There are 3 nested groupings, the coarsest first. Each group lies inside one group of the grouping before and may be the whole of it. The rows also spread widely along 13 directions, which tell nothing about the answers.
In the rows, 128 means zero.
Some rows, each with its group in each grouping after it:
[130 127 143 108  94 115 142 150 148 128 130 131  51 165  96 104  96 124
 137 122  99 141  92 141 151 106 160 121 165 171]
K_31 K_576 K_712
[126 114 121 104 142 115 122 119 131 103 138 137 152 155 139 147 145 158
 110 167 160 133 110 102 148 133 134 119 122 117]
K_807 K_817 K_51
[127 140 142 130 120 149 102 104 115 134  84 144 106 117 123 125 145 126
 116  99 153 130 140 118 128  91 163 111 153 143]
K_80 K_427 K_459
[153 134  87 116 113 155 178 148 106 171 159 103 146  92  99 107 117 161
 124  99 158  84 159 167  83 122 126 184 188 111]
K_31 K_576 K_34
[156 118 124  96 156 129 100  82 114 106 111 153 129 122 168 129 110 144
 120 123 165 111  76 121 148 122 125 121 146  97]
K_80 K_427 K_601
[141 109 116 133 160 127 120 114 100 131  81  91  80 120 139 108  61 122
 173 189 121  98  82 118 147 147 144  82 164 125]
K_80 K_427 K_635
[137  77 114 138 111 119 119 125 104 136 164 121 109 106 149 100 124 152
 127 154 215 113  77 109  97 132 252 114 204 124]
K_807 K_739 K_108
[164 168 144  90 114 140 120  83 132 146  86 154 118  89 130 117 129 123
 107  58 157 100 139 148 133  94 109 172 173 105]
K_31 K_576 K_378
[184  88 147  53 163 113 145 145 108 131 121 137  67 129 145 146  93 129
 119 132 150 153  83 143 110 109  86 138 140 144]
K_31 K_597 K_160
[140 174 129 127 147  92  97  91 135 107  93 145  76 115 146 105 138 119
 118 166 115 160  71 151 198 105 130 102 129 144]
K_807 K_739 K_418
[129 210 127 112 126 115  81  69  99 134 116 120 169  83 115 100 137 146
 172 142 150  67 132  96 103 168  95 158 100  74]
K_80 K_727 K_257
[142 139 148  92 148 117 129 123 124 117 120 140 134 126 132 144 180 138
  93 143 151 170 145 117 144 114  97 132 103 152]
K_807 K_261 K_886
[137 166 155 134 120 134 119 144 113 133 147 123 184 109 144 128 171 156
 116 102 148 127 141 117  92 119 143 161 126  47]
K_807 K_739 K_754
[ 99 157 149 169 102 127  92 114 143 130 104 117 168 135 137 108 146 149
 108 124 127  81 110  99 141 121 211 101 175  76]
K_80 K_727 K_686
[145  78 150  65 158 116 162 167 129 122 127 106 107 172 123 159 109 141
 114 161 127 140 110 108 127 136  97 112 135 148]
K_31 K_597 K_912
[132 120 158 115 143 111  85 123 111 120  95 163  93 126 139 149 153 146
 104 128 153 163  88 111 128  84 155  98 126 128]
K_31 K_597 K_912
[124 122 186 101 100 107 137 165 105 162 115 109 118 170  94 134 128 147
 138 106 115  99 113  76  85 110 150 116 119 194]
K_807 K_739 K_418
[151 146 127 128 130 161 149 144 122 119 139 113 135 131 145 129 127 139
 140 103 138 146 148 141 129 118 115 155 149  71]
K_807 K_739 K_418
[140 122 112 109 124 132 151 155 107 124 169 123 115 138 119 127 127 153
 147 142 152 155 128 132 111 124 129 153 124 131]
K_807 K_817 K_51
[141 102 102  90 149 139 141 105 144  94 138 125 156 165 158 146 106 160
 116 138 160 107 101 120 177 145 110 124 163  85]
K_31 K_597 K_912
[140 134 135  90 160  97 145 150  92 140 144  95 100 113 121 112 141 141
 145 189 134 157 103 126 121 152 110 118 116 152]
K_31 K_597 K_160
[ 95 154 177 156 133  68  87 148 118 167  61 125 140 133  92 129 159 160
  86 171  72  88  83  96 116  95 168  71 115 144]
K_31 K_576 K_34
[137 207 110 123 116 133 139 128 117 131 160 152  91  88 106  90 186 143
 122  94 126 198 144 195 154  85 115 171 122 143]
K_31 K_576 K_34
[ 99 145 105 183 113 164 119 127 104 112 121 120 114 159 130 121 137 161
 168 121 138 159 125 113 168 101 180  92 140 134]
K_807 K_739 K_418
[114 172 125 143 109  98  99 125 127 153 104 133 155 113  86 129 147 158
  96 149 123  70 129 126  93 114 133 134 127  97]
K_31 K_597 K_160
[136 118 142 123 136 136 125 137 124 118  96 112  72 152 125 120  86 115
 151 149 104 136 104 122 142 123 142  97 150 129]
K_80 K_427 K_459
[137 154 119 135 122 127 138 154 111 138 143 127 143 125 118 130 144 164
 120 121 124 130 128 146 106 102 120 150 120 110]
K_807 K_739 K_754
[117 134 146 163 139 107 118 159 136 151  68 109 129 114 106 142 145 127
  83 191 110 119 148 122 112 102 162 101 151 101]
K_807 K_817 K_51
[106 150  91 152 126 160  73  86 107  90 125 153  83 107 101 125 154 132
 169 175 189 175 163 110 121 134 158 118 110 103]
K_80 K_427 K_601
[150 137 148 106 137  97 121 141 121 139 121 121  87  98 127 113 130 124
 114 156 137 138  97 140 114 123 145 129 152 110]
K_31 K_597 K_912
[119 161 146  57 122  81 117 118 157  93 191 168 128 150 101 119 203 149
  85 153 142 174 106 124 154 138 117 149  88 158]
K_31 K_576 K_712

New rows. What belongs after each?
[158  95 187 106 100 142 143 183 103 155 102 108  71 148 109 142  77 114
 160 100 126 123 141  93  54 106 137 141 145 137]
K_807 K_261 K_886
[113  80  93 171 157 156 110 139  72 139 113  97 125 106 121 133 115 159
 157 197 181 116 131  96  78 142 191  84 159  95]
K_80 K_427 K_601
[165 149 137 124 170 110 115 105 108 154  84 117 175  51 167 125 159 137
  77 149 167  98 120 140 115 118 126 138 164  65]
K_807 K_739 K_754
[121 132 120 101 119  96 130 136 127 111 207 125 120 124 131  96 173 154
 111 164 170 162  85 132 138 150 190 130 148 129]
K_31 K_597 K_912
[157 135 136  60 116  95 137 140 165 109 172 153 131 152 116 137 125 143
  80 129 135 112 101 148 110 131  94 174 131  92]
K_31 K_597 K_160
[114 180 107 143  66 141  98 103 173 103 111 179  73 156  81 127 127 129
 111  96 126 133 146 156 156  77 144 145 145 123]
K_31 K_597 K_160
[135 148 112 114 128 117 129 134 110 116 156 126 111 136 108 122 136 155
 152 161 138 145 120 127 119 133 109 141  98 136]
K_807 K_739 K_108
[145 136 144 114 127 114  99 115 105 139 116 122 117  93 136 116 118 135
 139 141 168 103 104 108  94 138 155 134 156  76]
K_31 K_597 K_912
[134 208 122 149 118 123 106 110  97 147 107 132 103  82 119  96 146 140
 150 111 124 139 121 157 133  99 124 142 126 107]
K_31 K_597 K_160
[139 150 120 145 144 150 104 111  78 121  95 123 123 131 139 138 105 161
 192 131 139 126 119 102 121 120  97 121 100  92]
K_807 K_739 K_108
[138 157 139 130 150 119 130 132 153  86 135 106 139 154 164 120 126 131
 133 171  99 152 102 132 182 151 117 121 129  43]
K_807 K_739 K_108
[141 117 107  98 144 109 106  91 134 110 114 170  99 137 128 128 127 145
  85 142 147 125  75 145 161  97 135 107 142 174]
K_80 K_427 K_459
[142 168 107  93 128 117  98  67 121 121 116 159 138 112 119 119 121 155
 140 125 157  89 103 126 146 132  89 153 124 108]
K_31 K_576 K_712
[139 147  87 122 105 129 116  95 156 113 129 155 126 128 109 127 120 141
 100 133 162  92 131 147 135 114 130 154 160 107]
K_807 K_739 K_418
[142 192 166  94 106 105 107 119 139 122 125 136  97 128 105 101 126 111
 136 117  93 121 113 132 121 128 107 152 108 116]
K_80 K_427 K_459
[119 205  88 157 142 121 120  96  93 118 144 113 160 101 151  89 161 166
 164 156 131 149 109 144 187 134 124 130 108 100]
K_807 K_817 K_51
[150 102 125 120 165 120  75 107 110 120  77 156  81 102 138 147 105 134
 118 170 164 130  88 122 106 102 142 104 144 101]
K_80 K_727 K_257
[103 175 141 156 153 103  85 157  96 123 122 129 114 126 107 126 166 160
 143 181  88 174 102 120 113 110 128  98  67 115]
K_80 K_727 K_257
[155 115 174  59 133 103 127 130 140 132 137 154 115 123 139 127 166 130
  62 101 161 142  99 128 117  98 151 139 155 163]
K_80 K_727 K_257
[116 168 125 131 137  98  89  98 132 126  99 159 155 115 125 135 178 160
  71 142 140 115 106 133 149  97 135 113 125 112]
K_31 K_597 K_160
[141 140 167 125 142 132 123 165 138 112 114 132 117 130 138 151 156 120
 102 143 123 186 153 130 117 101 128 140 122  64]
K_807 K_817 K_51
[175 128 153  79 108 145 144  99 134 135  84 123  98 140 142 125  75 111
 147  71 148  85 126 117 139 113 105 152 174 134]
K_807 K_739 K_108
[124 138  97 117 102 121 131 122 171 121 108 130 129 163  77 145  89 143
 101 157 116  58 142 136 126 130 102 142 154  99]
K_31 K_597 K_160
[121 156 126 140 136 117 101 131 111 131 101 162 143 158 126 142 132 185
 105  93  90 114  73 136 142  63 118 109 106 140]
K_80 K_727 K_257
[139 135 118 128 118 167 121 133 133 121 104 137 126 149 111 152  92 147
 137  98 126 101 152 129 103 103 103 150 144  74]
K_80 K_727 K_257
[142 105 106 106 151 139 131 112 151 105 102 129  88 135 120 133 105 113
 105 176 141 130 131 143 154 129 124 111 166 127]
K_80 K_427 K_459
[148 164 114  94 128 109  69  63 119 117 108 203 121 101 119 130 149 150
  89 104 167 108  95 141 120  86 107 147 107 137]
K_80 K_427 K_459
[117 182 109 140 108 104 100 116 140 126 126 155 157 125  90 133 162 163
  93 147 127  99 134 138 116 106 119 147 104 111]
K_807 K_739 K_754
[126 144 121 114 124 152 137 133 128 118 149 137 150 141 117 134 156 160
 123 108 148 144 152 129 133 117 117 150 135  97]
K_31 K_576 K_712
[169 170 132  80 100 110 118 108 141 107 170 187  91 111 132 111 155 130
  96  83 160 169 109 169 132  90 111 190 119 136]
K_807 K_261 K_886
[146 170 118 101 161 107  98  78  95 131 114 153 164  82 154 127 174 168
 103 122 171 123  98 134 146 112  96 136 116 107]
K_31 K_597 K_912
[139 146 157 155 171 117 130 144  85 174  41  96 174 123 156 142 126 164
 111 116  85  85  95 116 138  84 107  86 136 119]
K_807 K_739 K_418
[166 109 123  94 156 157 142  96 125 129  64  96  85  96 128 137  99  92
 148 173 185 121 183 113 130 150  96 132 173 121]
K_807 K_739 K_108
[137 220 132 143 139 107 102 118 120 130  98 144 126  98 127 115 155 143
 115 122  87 145 114 170 153  91  83 141 101  77]
K_31 K_597 K_160
[144 155  91 170 123 117  70  75 128  90 132 161  98  86 172  94 117 134
 129 163 171 142  68 154 165 119 190 127 165  46]
K_807 K_261 K_886
[102 168 102 149 146 102  93 123 117 103 146 141 181 151 125 140 158 194
 119 176 114 120  89 120 143 131 111 112  82  64]
K_31 K_597 K_160
[114 159 130 162 105 131 138 165  97 140 172 114 143 142 141  99 151 180
 140  89 116 147  87 141 133 100 185 123 145 103]
K_31 K_597 K_160
[117 157 129 138 154 109 117 147 102 126 109 124 110 153 111 125 131 157
 137 159  68 146  88 136 146 107 104  91  85 153]
K_80 K_427 K_459
[155 122 194  70 127 116 120 132 160 114 102 123 113 157 141 137  99 107
 114 124 115 104 106  98 121 136 119 134 149  93]
K_80 K_727 K_686
[122 141 132 150 114 181 142 147 137 115 142 101 163 119 133 135 171 131
 122 123 173 156 209 117 113 133 166 151 166  43]
K_807 K_739 K_754
[106 152 133 108  85 140 153 112 119 133 161  87 164 175 123  89 114 165
 181  90 129  76 108  86 164 165 162 129 162 136]
K_31 K_576 K_378
[148 157 152 161 151 146 125 142  77 163  70 104 115  91 156 107 116 135
 147  93 100 130 107 144 122  87 140 109 153  96]
K_80 K_427 K_601
[113 193 142 156 124 126  92 116  66 141 119 141 160 135 136 111 147 187
 168  74  98 116  78 111 126  92 128 114  79 121]
K_80 K_427 K_601
[136 113  87 126 156 112 111  88 130  94 125 150 103 122 165 120 132 144
 108 187 175 161  74 143 198 117 164 100 159 133]
K_807 K_817 K_51
[148 136 146  67 143 139 139 108 104 132  99 119 124 136 127 145 126 139
 148 107 152 123 142  99 136 128  69 136 119 150]
K_31 K_597 K_912
[141 150 166  81 134  99 134 118 136 124 125 113 102 130 136 100 135 120
 128 143 117 140  90 122 167 144 135 122 145 136]
K_31 K_576 K_34
[123 141 103 132 148 135 164 148 153 125 111 108 179 173 116 143 115 171
  98 143  74  94 127 149 177 121  78 120 147  89]
K_31 K_576 K_712
[129 139 153 118 138 153 109 120  83 117 112 130  94 138 145 126 129 151
 188 102 141 175 106  98 144 114 133 112 116 123]
K_31 K_576 K_378
[128 202 128 172 106 136  88  85  97 132  96 131  77  90 145  65 116 121
 179  96 116 133  88 147 163 102 180 115 153 110]
K_80 K_427 K_601
[145 118 143  82 100 130 117  95 179  76 136 160 106 170 142 137 122 115
 102 119 164 140 122 111 170 128 140 143 153 113]
K_807 K_261 K_886
[129 163 131  91 128 106  88  84 128 121 127 159 175 116 107 136 157 162
 112 141 162  83 125 100 108 143  97 154 106  84]
K_31 K_576 K_712
[127 181 132 122 101  96 113 131 160 118  82 128  24 154  72 111  78 100
 155 169  56 131 108 149 162 115  99 118 120 151]
K_31 K_597 K_912
[137 140 164 121  82 124 121 147 151 146 110 157  75 132  98 118 129 124
  90  76 122 129 120 147 110  69 182 144 177 135]
K_31 K_576 K_34
[121 200  95 132 105 124 148  89 122 151 127 112 131 101 112  67 148 146
 138 110 123 105 122 161 194 123 141 136 171 167]
K_31 K_576 K_712
[137 185 138 141 101 139 129 148 156 111 114 116  56 139 110 108  95 100
 158 128  80 160 140 163 150 116 118 145 145  68]
K_31 K_597 K_160
[151 105 131 101 138 122 144 139 136 112 111 127  90 162 129 142  98 130
 121 154 119 139 110 127 152 118 103 118 135 150]
K_807 K_261 K_886
[119 206 133 138 145  87 123 120 124 138  97 129 184 145 129 123 168 174
  94 125  64 103  89 140 184  95  81 112  90 143]
K_807 K_739 K_418
[144  89 143 110 152 158 132 139  93 130 105  98  98 135 143 132  95 134
 169 143 158 135 123  96 111 135 143 107 157 127]
K_80 K_727 K_686
[172 154 187  83 140 118 140 135 132 138  71 115  74 124 137 126 115  91
 126 109 103 147 127 131 144 103  88 135 138 144]
K_807 K_739 K_418
[116 128 173  97  74  60  66 136 162 131 102 187  59 158  59 146 125 131
  78 145 121  97  80 101  74  87 172 120 116 166]
K_31 K_597 K_912
[125 152 135 116 142 112 113 132 118 125 127 131 137 138 121 127 145 158
 120 141 114 128 102 121 128 117 118 120 109 127]
K_80 K_727 K_257
[107 169 126 156 119 109 124 145 141 138  93 113  84 124  88 113 148 123
 110 176  94 147 137 150 152 106 149 100 142 142]
K_31 K_597 K_160
[123 121 156 136 155 142  97 118 118 130  69 112 183 130 137 160 122 152
 130 153 139  79 138  71 109 142 123 106 143  29]
K_31 K_576 K_712
[123  99  99 145 130 138 123 153 140 105 150 126 109 139 110 142 133 141
 111 192 165 148 140 128 106 129 169 123 155  89]
K_807 K_739 K_418
[186 108 141 105 155 149 130 135  69 112 148 140  99 124 202 127  92 154
 173  80 160 179  62 134 127 101 116 146 132  88]
K_807 K_261 K_886
[127 154 166  94 140  98 120 147 118 129 135 145 159 146 127 148 185 168
  87 113 120 148 107 113 124 102 107 127  92 126]
K_31 K_597 K_912
[156  99 130 104 125 141 114 105 130 126 106 116  78 105 126 114  75  97
 143 157 173  92 126 115  95 150 165 130 192  91]
K_80 K_427 K_459
[158 104 111  99 147 137 144 160 123  99 148 118  51 159 118 124  58 122
 170 171 104 159  95 150 123 139  97 130 128 112]
K_80 K_427 K_459
[135 140 177  98 116 189 173 132 142 123 105  64 135 157 141 113 118  91
 162  85 124 128 197  93 157 159 130 129 180 101]
K_80 K_427 K_459
[140 138 131  89 172 120 118  69 114 132  53 124 147 124 140 139 121 144
 129 149 140  90 112  99 184 134  73  99 135 144]
K_31 K_576 K_712
[135 137 141 142 122 135  86 142 127  95 139 164  94 127 132 144 147 138
 127 140 155 186 122 126 103  98 157 138 113  64]
K_807 K_739 K_754
[157 132 150  69  99 140 147 124 158 111 157 147  98 149 126 115 117 113
 108  72 142 129 125 146 132 114 136 167 164 131]
K_80 K_427 K_635
[163 109 135  94 125 129 137 143 124 143 108 134 109 120 114 151 102 127
 114 131 158 108 145 126  80 108 113 162 150 111]
K_807 K_817 K_51
[144 111 118 112 164 149 112 133  83  96 153 159  92 139 152 142 133 171
 165 126 159 210  88 129 139 104 113 123 103 108]
K_31 K_576 K_712
[ 99 161 103 117 114 103 145  91 150 122 119 125 145 176 125 105 155 167
  95 121 109 107  84 134 242 109 146  86 155 212]
K_31 K_597 K_912
[153 111 209  88 162 118 124 151 147 115  90 121 101 134 163 140 139 102
  99 141 118 174 109 109 145 122 137 110 158  73]
K_31 K_576 K_712
[104 114 136 111 102 177 108 132 153  70 115 157  90 232  88 177  95 147
 178 117 119 157 158  77 144 120  97 120  97 104]
K_31 K_576 K_712
[148 162 120 106 130 122  89 102 167 105 102 181 110 102 100 149 137 128
  79 145 141 126 145 160 115 105  89 170 129  48]
K_31 K_576 K_378
[144 152 114  93 153 102 156 105 101 122 146  94 104 136 167  80 114 147
 165 148 121 146  49 142 216 147 120 102 145 171]
K_31 K_597 K_160
[111 176 121 149 105 103 126 158 120 138 172 133 161 140 113 111 164 185
 103 115 106 121  93 149 119 104 154 138 120 101]
K_31 K_597 K_160
[123 134 165 118 148 123 110 117 146 140  62 132 176 124 122 155 171 132
  51 136 130  91 154 104 123 107 131 106 145 102]
K_80 K_427 K_601
[147 153 129  91 108 114 139 132 155 123 164 121  97 118 111  92 121 116
 117 138 133 122 122 154 120 141 143 165 164 113]
K_80 K_727 K_257
[112 181 111 147 143 114 136 132 132 122 132 112 134 131 121 101 159 155
 118 160  86 151 111 160 189 122 126 113 131 114]
K_31 K_576 K_34
[139 179 139 133 144 140 129 131  78 137 123 106 132 118 148 100 126 150
 174  99  97 138 102 135 138 118 109 126 111 109]
K_80 K_427 K_459
[117 133 101 151 154 173 118 110  92 120 127 132 188 115 150 142 177 176
 115 111 177 140 154 119 132 111 143 118 137  82]
K_80 K_427 K_601
[113 179 138 147 115 131 145 167 155 123 103 110 119 161  84 138 150 129
 116 148  67 152 175 142 148 104  98 129 106 125]
K_807 K_739 K_754
[111 148 120 144 146 108  87 103  91 123 117 128 155 112 132 127 167 169
 138 180 163 126 105  91 130 133 151 101 102 122]
K_807 K_739 K_754
[ 99 192 154 158 136  72  80 146  92 143 104 144 156 145 114 131 168 191
 116 141  66 121  58 113 128  87 121  90  59 126]
K_31 K_597 K_160
[138 166 139 142 125 134 136 109 116 156  79  75 146  97 130 104 118 120
 150 143 135  76 155 110 129 148 134 128 168  92]
K_807 K_739 K_108
[136 125 127 118 133 103 104 104  96 129 128 138 140 121 142 123 139 163
 125 148 167 113  86  99 126 125 147 116 123 143]
K_807 K_261 K_886
[102 146  92 161 121 128 137 153 126 127 154 110 127 125 101 114 163 160
 112 170 133 149 139 149 139 122 169 116 154 113]
K_31 K_597 K_912
[143 161 138 133 111 107  93 103 106 134 131 149 152 104 149 111 138 156
 120 108 155  99  87 119 114 113 153 146 133  91]
K_807 K_261 K_886
[132 134 153 102 114 148 149 154 117 154  86  98 111 155  70 147  93 133
 163 121 103  90 175  98  89 130  82 141 125 134]
K_31 K_576 K_34
[158 136 147  96 156 114 123 121 118 126 125 153 119 105 160 120 160 137
  77 106 140 159  87 156 143  90 134 128 142 128]
K_80 K_427 K_601
[132 122 120 143 130 121 130 142 100 149 124 123 100 107 124 114 151 145
 113 144 159 145 109 136 120  96 185 110 162 166]
K_807 K_739 K_418
[129 148 112 128 152 153 135 117 122 102 112 110 142 137 141 142 134 139
 152 161 141 155 160 117 165 137  97 129 120  86]
K_807 K_817 K_51
[152 144 159 116 150 137 130 113 132 124  92  95 125 115 169 104 107 105
 132 128 117 116 110 126 158 142 140 113 178  67]
K_80 K_427 K_459
[126 173 139 109 146  75 130 125 108 153 107 101 126 125 107  98 129 153
 138 172  77  98  77 127 155 140 100 109 110 159]
K_31 K_576 K_34
[173 119 130  66 139 142 148  89 113 125 124 132  96 119 165 102 106 120
 131  81 165 128  93 144 166 117 126 136 178 167]
K_80 K_427 K_459
[170 113 182 100 162 123 162 163 125 161  59  91 127 131 151 146 104 116
  96 118  99 105 120 125 126 102  99 116 169 120]
K_807 K_739 K_418
[119 132 150 102 132 131 108 107 115 119  97 121 124 145 118 145 138 137
 146 148 160 124 139  76 130 140 125 107 120 126]
K_31 K_597 K_160
